The same things were measured in two ways. Each way mixes the same 10 hidden numbers, adds some noise and spreads widely along 6 directions of its own, which tell nothing about the thing.
In the rows, 128 means zero.
Some things both ways: the first way, then the second way.
[149 112 140 145 126 153 123  87 133 134 131 119 126  95 140 129  93 133
  98 111 155]
[121  72 110 143 134  94 113 157 139 127 158  93 136 166 111 158 134 153]

[ 92 132 117 140  99 124 153 149 163 109  97 128 135 173 111 143 194 143
 204 111 161]
[ 98 100 130 115 123 115 119  69 143 160 144 148 146 167 112 150 125 101]

[115  90 182 120  89  84 162 108 167 104 124 210 121 159 181 161 174 146
  95  89 102]
[158 166 128 103 201 104  98   4 158 191 135  54 184 118  92 117  55 142]

[161 119 117  82 160 141 145 169 134  85 133 139  76 186 171 105 169 106
 118 141 132]
[122 157 118 114 123 106 109 180 104 107  87  69 147 113 141 132 134 192]

[149 142 118  96 193 160 107 146 107  87  53 112 131 147 125 116 120 130
 167 178 111]
[151 117 198 156 142 128 125 135 103 135 110  92 114 151 153  95 114 167]

[127 105 114 149 161 161 128 124 156 154 167 123 123 119  94 115 119 139
 107 143 152]
[141  63 156 113 155 136 140  84 159 152 135 106 161 222  73 166 116 121]

[120 136 141 135 145  90 138 124  99 149 189 147 128 138 112 118 126 137
 102 115 106]
[108 103 160 136 116 111 151  84 104 124 136 100 124 156 106 121 114 124]

[150 124 125 147 123 115 109 141 126 143 115 130 102 154 162 133 154 127
 163 111 123]
[ 79 126 162 116 106 120 144 132  94  80 133 116 115 114 169  68 129 155]

[114 115 116 146  79  94  98 129 159 126 101 102 158 105 121 133 150 158
 161 121 117]
[ 73  90 109 102 108 123 163 168  82 103 147 145 128 126 178 109 148 154]

[138 108 123  79  88  86 127 144 123  81  97  79 120  98 161 115 138 120
 149 126  99]
[ 84 102  60 141  90  90  91 148 116 124 150 167 117 113 127 184 165 104]

[123 135 134 156 114  96 134 126 131 150 146 129 128 134 111 110 139 154
 137  98 129]
[ 97  99 129 124 115 106 141 125 112 107 137 100 136 136 113 130 109 142]

[121  97 103 147 136 108  82 134 142 155  80  82 103 119 106 108 104 154
 183 141  99]
[142 117 167 170 101 128 131 131 111 149 122 165  91 170  88 122 151  96]

[125 131 110  67 135 123 111 150  87  51 155  91 148  87  92  95 117 102
 115 153 114]
[109  71 138  97 125 100 180 118 116 152 167 106 140 207  99 124 110 114]

[158 149 138 127 161 161  87 123  94 156 157 115 160  84 111 149  65  96
  91 162 102]
[137 147 169  81 164 164 160  84 122 155 119  61 148 126 123  65  97 144]

[125 141 104 105 145 145 152 159 141  99 139 161 121 186 170 152 209  98
 141 137 138]
[ 78 164  99  88 133 132 102 112 120 150 104  87 146  75 150 114 176 166]

[114 107  82 124 173 126 119 124 109 104 181 140 104 129 105 106 133 123
  91 132 128]
[170 134 214 192 122 126 155 151 103 110 106 137 122 179 139 112  98 166]

[121 176 110 125 115 180 142 109 140 122 129 120 188 104 117 176 139  88
 122 125 152]
[107  81 125 116 128 154 111 136 119 140 130 137 132 123 147 128 131 141]

[ 85 146  99 124 155 174 177 133 131 113 168 123 139 137  68 130 147 104
 144 130 176]
[101 112  89  78 148  98 111 159 114 155 112  69 146 161 120 126 178 164]

[117 107 106 108 101 102 144 156 169 103 135 124 109 159 161 110 186 135
 130 129 134]
[ 78 108  72  70 145 136 132 115 109 145 147 128 141 109 142 102 153 123]

[153 111 166 102  95 130 136 134 168 105  83 140 135 136 179 158 142 126
 123 133 114]
[156 180  92 141 177 144 123  57 115 168 151 135 123  71 116  96 106  90]

[134 118 148  83 107  96 104 131 111 101 141 133 143 104 168 137 116 102
  95 142  75]
[ 81  74 116 140  85 110 142 145 118 133 145 172 111 158 115 189 176 101]

[108  79  84 122 106 124 117 154 179  95 116 148  91 134 123 138 186 106
 150 112 114]
[142 138 144  94 106  98 110 128 152 169 107  75 157 182  56 163 157 142]

[141 112 123 104 117 134 138 152 162  80  81 119 116 138 136 106 147 143
 135 138 140]
[110 181   4 147 132 109 144 205  55 145 170 131  67  27 144  91 236 115]

[104 105 103 139 139 118 190 146 167 134 188 146  89 175 121 101 183 149
 109 113 168]
[ 42  18  56  67 126 115 103  87 154 153 182 149 148 170 119 193 203  94]

[168 120 137 119 141 144 126 131 130 128  76  85 110 102 117 107  70 142
 125 143 126]
[168 131 119 156 145 132 105 163 103 109 131 119 118 108 152 126 107 140]

[128 126  95  84 111 101  91 125 123  69  81 105 148 113 169 139 177 111
 165 127  84]
[102 120 155 166  94 113 110 145 111 132 117 169 121 118 139 118 112 159]

[142 146 164 115 113 168 149 127 140 120 128 149 129 186 175 180 155  98
 140 119 162]
[ 87 136 116 110 132 121 104 134 135 124 105 145 173 127 180 151 111 175]

[107 134 106 110  92 119 132 146 143  72  60 122 123 141 124 123 155 122
 176 112 131]
[155 142 132 171 106 108 109 160 116 148 125 131 103 127  97 144 129 118]

Other things, the second way, with their names:
<812>: [107  97 157 160  99 126 134 154 114 111 134 137  77 147 123 143 187 108]
<752>: [ 63 108 124 148  95  94 138 162  71  89 112 102 116 124 161 127 169 176]
<800>: [115 115 162 158 133 123  89 120 182  85  93 152 181 150 138 198  64 179]
<837>: [153 201 210 169 175 161 174 113  96  69  98 150 123  92 179  30  46 174]
<240>: [140 175 106 173 123 110 132 133 112 133 126 148 101 113  89 136 147 100]
<512>: [128 135 134 143 112 130 118 145 142 145 120 143 133 132  97 151 142 138]
<384>: [ 93 110 102 125 113 116  88  80 118 152 134 124 138 114 106 127 143 122]
<323>: [ 92  83 111 161  73  95 157 183  89 105 160 160  77 145 117 170 196  98]
<413>: [144 179 151  99 139 158 142 120 128 133 130  74 137  81 148  98 130 147]
<548>: [157 121 147 119 120 135 126 126 137 165 119  90 172 149 101 164  82 154]
<554>: [142 100 145 132 138 140 138  88 119 132 131 101 128 154  76 129 109 109]
<776>: [120 193  91 206 124 116 100 190 100 109  97 147  96  43 140 132 153 161]
<301>: [123 174 122 147 123  75 118  79 134 162 122  75 124 121  51 145 150 119]
<714>: [127  87 164 166 140 135 137 127 139 115 136 138 125 141 111 137  95 145]
<527>: [ 71  97 110  87 119 121 130 122 112 133 151 128 120 111 144 100 158 128]
<724>: [171 118 144  88 164 134 109  37 138 194 146  24 150 152  54  89  74 102]
<355>: [132 120 116 128 127 123 107 137 111 137 126 106 126 129 126 132 137 131]
<119>: [142 111 156 140 147 123 155 129 113 127 141  90 117 162 114 111 120 131]
<467>: [129 124 121 144 138 141 127 137 126 128 122 125 136 106 121 151 113 143]
<148>: [121 211 132 147 176 128 154 163  89  97 102  97 100  66 153  34 130 175]
<451>: [114 130 133 135 124  98 131 128 122 131 126  84 145 138 118 140 130 165]
<35>: [152 184 157 121 166 137 146  93 106  94 101  79 144 107 119  69  52 148]
<688>: [145 220 143 162 139 147 134 163  84  87  96 160 119  50 190  67  93 171]
<721>: [117 206 142 126 111 119 154 168  89 129  93 151 107 121 150  91 168 136]
<29>: [ 90 114  65 172  90 125 176 204  64 103 144 130  92  92 132 164 189 127]
<703>: [ 75 159  23 109 167 130 152 143  92 172 158 116 104  35 143  93 206 130]
<44>: [127 131 108 144 106  92  97 145 144 111 106  89 141 144  75 213 149 136]
<61>: [149 148 151 127 123 125 139 132 104 127 133  72 120 122 124 103 144 144]
<347>: [166 171 125  96 190 135 135  73 115 173 123  54 152 125 102  73  79 128]
<398>: [ 93  89 132 119  77 110 146 138 129 127 137 126 156 155 100 177 123 143]
<172>: [129 119 148 134 135 114 122 123 127 137 121 113 136 162 132 145 127 142]
<796>: [ 68  88  76 133  82 115 143 221  93  89 150 165  99 108 160 163 209 140]
<116>: [114 122 121 130 133 124 113  94 135 151 125 107 141 119  90 146 123 130]
<426>: [111 116 106 143 164 138 126 123  90 126 152 114 100  72 171  85 119 133]
<517>: [100 141 112 104 116 124 140 105 116 152 149 112 138 122 135 120 146 122]
<433>: [124 156 110 143 136 151  89  77 148 152 117 174 138  96 118 158 129  99]
<718>: [124 199  79 101 175 113 140  88 113 164 130  96 141  86 106  86 146 133]
<100>: [114  80 152 120 147 132 107 118 171 140 133 132 141 169 110 145 111 132]
<735>: [140 142 152 157 112 128 150 150 133  98 131  97 131  93  80 128  76 153]
<538>: [144 161 154 181 122 128 135 197 103 119 109 150 121 109 170 110 119 187]
<10>: [123 174 100 144 177 160 143 176 101  91 125 159 109  47 203  85 144 167]
<232>: [136 145 140 132 129 154 126 138 126 144 104 147 144 123 121 121 100 142]
<582>: [ 61 129  62  90 100 142 120 104 140 130 148 177 136  72 104 148 152  87]
<838>: [ 85  99 141 122  95 136 146 163 116 112 145 188  98 133 164 129 163 109]
<389>: [100  66 128 117 129 162 157 108 124 141 157 127 123 144 107 125 130 103]
<787>: [110 118 122 133 134 124 159 123  92 134 168  64  77  89 102  70 169 113]
<459>: [127  94 114 114 141  94 119 105 165 163 135  73 155 193  51 188 129 117]
<643>: [169 148 182 168 136 147 150 109  89 114  99 160 117 155 144 121  91 119]
<205>: [ 89 105  96  69 144 139 131  83 136 175 155  92 143 124 102 102 136 108]
<822>: [ 77 152  60 153 137 101 123 115  83 136 146 145 101  59 134 101 185 134]
<385>: [175  98 145 174 172 164 125 156 129 122 131 169 111 138 126 115  62 117]
<55>: [ 67  76  98 127 123 109 112 108 117 120 139 146  97 131 104 149 169  92]
<52>: [109 152 111 138 150 112 142  85  98 151 134 137 137 115 138 105 127 137]
<457>: [121 163  94 146 137 117 158 131  57 147 159 113  67  74 123  52 163  93]
<722>: [120 109 111 167  93 122 125 170 111 110 129 142  99 115 100 178 148 106]
<125>: [146  93 158 124 176 137 108  78 140 152 146  69 143 149 141 117  95 142]
<36>: [138 133 112 151 130 121 112 126 130 144 133 141 153 111 124 150 106 156]
<619>: [ 90 105 117  94 150 133 152  79  95 138 159 115 131 122 142  66 125 123]
<419>: [ 95  35 143 111  71  72 141  89 105 194 152  70 135 242  69 187 174 101]
<201>: [159 139 149 166 153 115 111  52 132 130 134 151 129 136  89 130  59  94]
<59>: [108 149  87  97 156 124 127 115 136 137 127 114 147 124 125 147 155 124]
<42>: [134 101 128 131 150 142 132 106 148 136 132 145 142 153  95 157 112 115]
<645>: [103 152 130 138 130 152 155 153 122 117 118 152 143 104 168 134 116 161]
<276>: [110 152 114 126 141 108 133 131 114 128 125 111 131 124 143 130 149 142]
<609>: [ 96 104  98 119 120  94 145 151  88 129 150  84 123 125 142 129 162 153]
<41>: [ 99 116 124 126 117 115 143 157 116 159 141  99 118 125 121 122 171 150]
<673>: [179 176 127 140 161 149 103  92 120 156 108  95 163  90 122 111  58 152]
<743>: [136 101 214 165 143 145 113 119 140 111 102 186 128 178 150 104  84 152]
<802>: [106 130  97  67 147  87 111  78 141 186 156  24 137 122  62 109 166 123]
<242>: [130 130 111 114 147 142  90  74 146 141 122 136 167 113 114 142  67 121]
<405>: [ 95  95 129 102 128 126 138  61 145 179 154 130 143 152  90 138 136 102]
<652>: [ 85  79  79  67 131 104 103  86 183 207 144   4 184 160  45 200 164 144]
<466>: [161 182 106 129 185 117  98 150 109 150 114  55 141  85 152  68  97 184]
<156>: [173 169 115 151 157 125 134 144  92 134 106  95 123 119 114 118 120 140]
<607>: [113 140 109 122 135 146 121 125 117 136 124 162 129 118 156 133 143 115]
<547>: [106 111 161 113  84 121 128 171 149 115 107 103 163 151 135 189 124 178]

Some of these things the first way, each followed by its name:
[167 126 131 129 154 141 120 129 121 154 120  92 107 110 109 112  76 131
 116 136 118] | <724>
[101 151 124 146 125 134 143 124 108 137 156 172 127 139 133 144 122  97
 114 112 136] | <812>
[124 106 109 136 119 117  86 111 121 134 105  94 128  77 143 113  89 126
 137 138 108] | <100>
[148 149 127 129 124 141 120 131 142 139 155 134 137 150 169 121 137 121
  90 136 145] | <389>
[138  95 141 151  95 115 119 100 188 137 104 151 124 136 149 151 151 158
 115  94 123] | <36>
[ 89 151 110 156 113 135 169 119 128 156 173 136 149 116  83 163 135 107
 129 101 150] | <433>
[102 124 142 144  89 143 159 139 179 109 105 164 121 179 141 131 177 136
 163 103 175] | <459>
[ 91 170 113 148 136 170 146 124 109 118 142 143 170 119  95 144 145  97
 163 122 170] | <148>
[113  92  93 123 153 111 116 116 128 126 152 137  84 144 167 111 140 121
 110 128 114] | <743>
[121 159 147 158  84 111 123 129 152 141 125 129 177 142 132 124 142 166
 131 123 152] | <29>
[160 148  79 121 157 123 125 171 124  86 136 132  96 145 103  55 171 131
 116 109 131] | <735>
[160 121 151 128 150 112 101 118 104 167 136 114 114 109 130 126  73 127
 107 132  81] | <527>
[163 114 131 101 170 129 138 153  97 129 167 112  87 113 125  94  99 108
  98 142 109] | <44>
[174 131 184  82 126 124  96 117  90 121 105 109 147  89 170 146  59 102
 101 154  72] | <457>
[115 123 143 129 122  78 131 115  85 141 197 149 114  99 103 109  75 123
  63 105  92] | <323>
[148 182  96 145 173 204 140 169 107 117 124 138 139 133  46 142 121  91
 139 137 166] | <413>
[156 138 101  95 171 143 127 156  93  99 142 104 111 122 102 113 119 100
 119 144 118] | <688>
[115 129 146 145 111 108 138 121 143 123 120 151 147 141 116 132 143 159
 131 110 131] | <609>
[109 120 137 154 109  77 123 122 144 150 127 141 137 168 170 132 182 171
 164 114 121] | <752>
[116 147 116 122  91 146 124 107 141 109  93  92 156  87 135 110  89 122
 121 129 153] | <385>
[100 138  82 134 102 157 133 132 160  96 124 142 149 123 106 156 181  96
 150 105 154] | <512>
[146  77 136  89 112  82  84 140 132 106 102  92 113  96 176  99  97 146
 115 165  77] | <347>
[135 143 124 119  94 164 112 123 160 122 117 126 150 133 158 172 147  89
 130 123 139] | <232>
[156 127 164 114 139 159 123 160 143 107  53 122 121 174 146 135 138 137
 192 157 139] | <276>
[128 103 104 110  96  82 100 139 154  92 122 136 113 136 150 108 149 145
  93 123 100] | <548>
[140 124  94 106 126 117  89 155 123 107  98  65 139  97 134 100 128 131
 162 163 112] | <205>
[108  83 132 105 102  78  64 138 102 124 118 110 115  93 143 143  86 107
 148 152  55] | <721>
[168 146 122 127 169 173 101 163 114 125  76  65 137 129  73 128 109 134
 199 164 143] | <517>
[150 130 143 143 140 168 136 146 174 124  69 150 123 170 148 126 144 148
 143 148 157] | <10>
[136 103 145 146 154  89  91  98  98 186 191 122 122  88 104 121  58 143
  73 130  72] | <405>
[151 117 181  94 109 120 155 123 133 116 121 146 121 129 166 150 128 108
 113 110 101] | <201>
[110 114 108 107 168  90 138 153  91  93 152 136 115 119  86  96 154 131
 146 129  88] | <301>
[180 134 155 113 147 167 148 124 157 150 120 125 117 167 172 171 162 108
 138 120 130] | <384>
[130 150 112 147  95 146  79 140 135 113  59 109 173  97  94 163 129 118
 191 129 121] | <547>
[124 127 143 130 110 109 122  97 123 148 172 146 156  90 149 155 117 110
  82 112  95] | <116>
[ 90 144 128 148 150 120 196 105 127 142 212 170 144 154  97 138 180 138
 105  88 155] | <822>
[140 122 152 148 142 132 154 124 151 132 103 175  91 199 177 118 132 161
 108 121 156] | <125>
[177 104 174 111 107 110  77 109 142 143  99 124 140  95 199 142  83 131
  84 149  72] | <467>
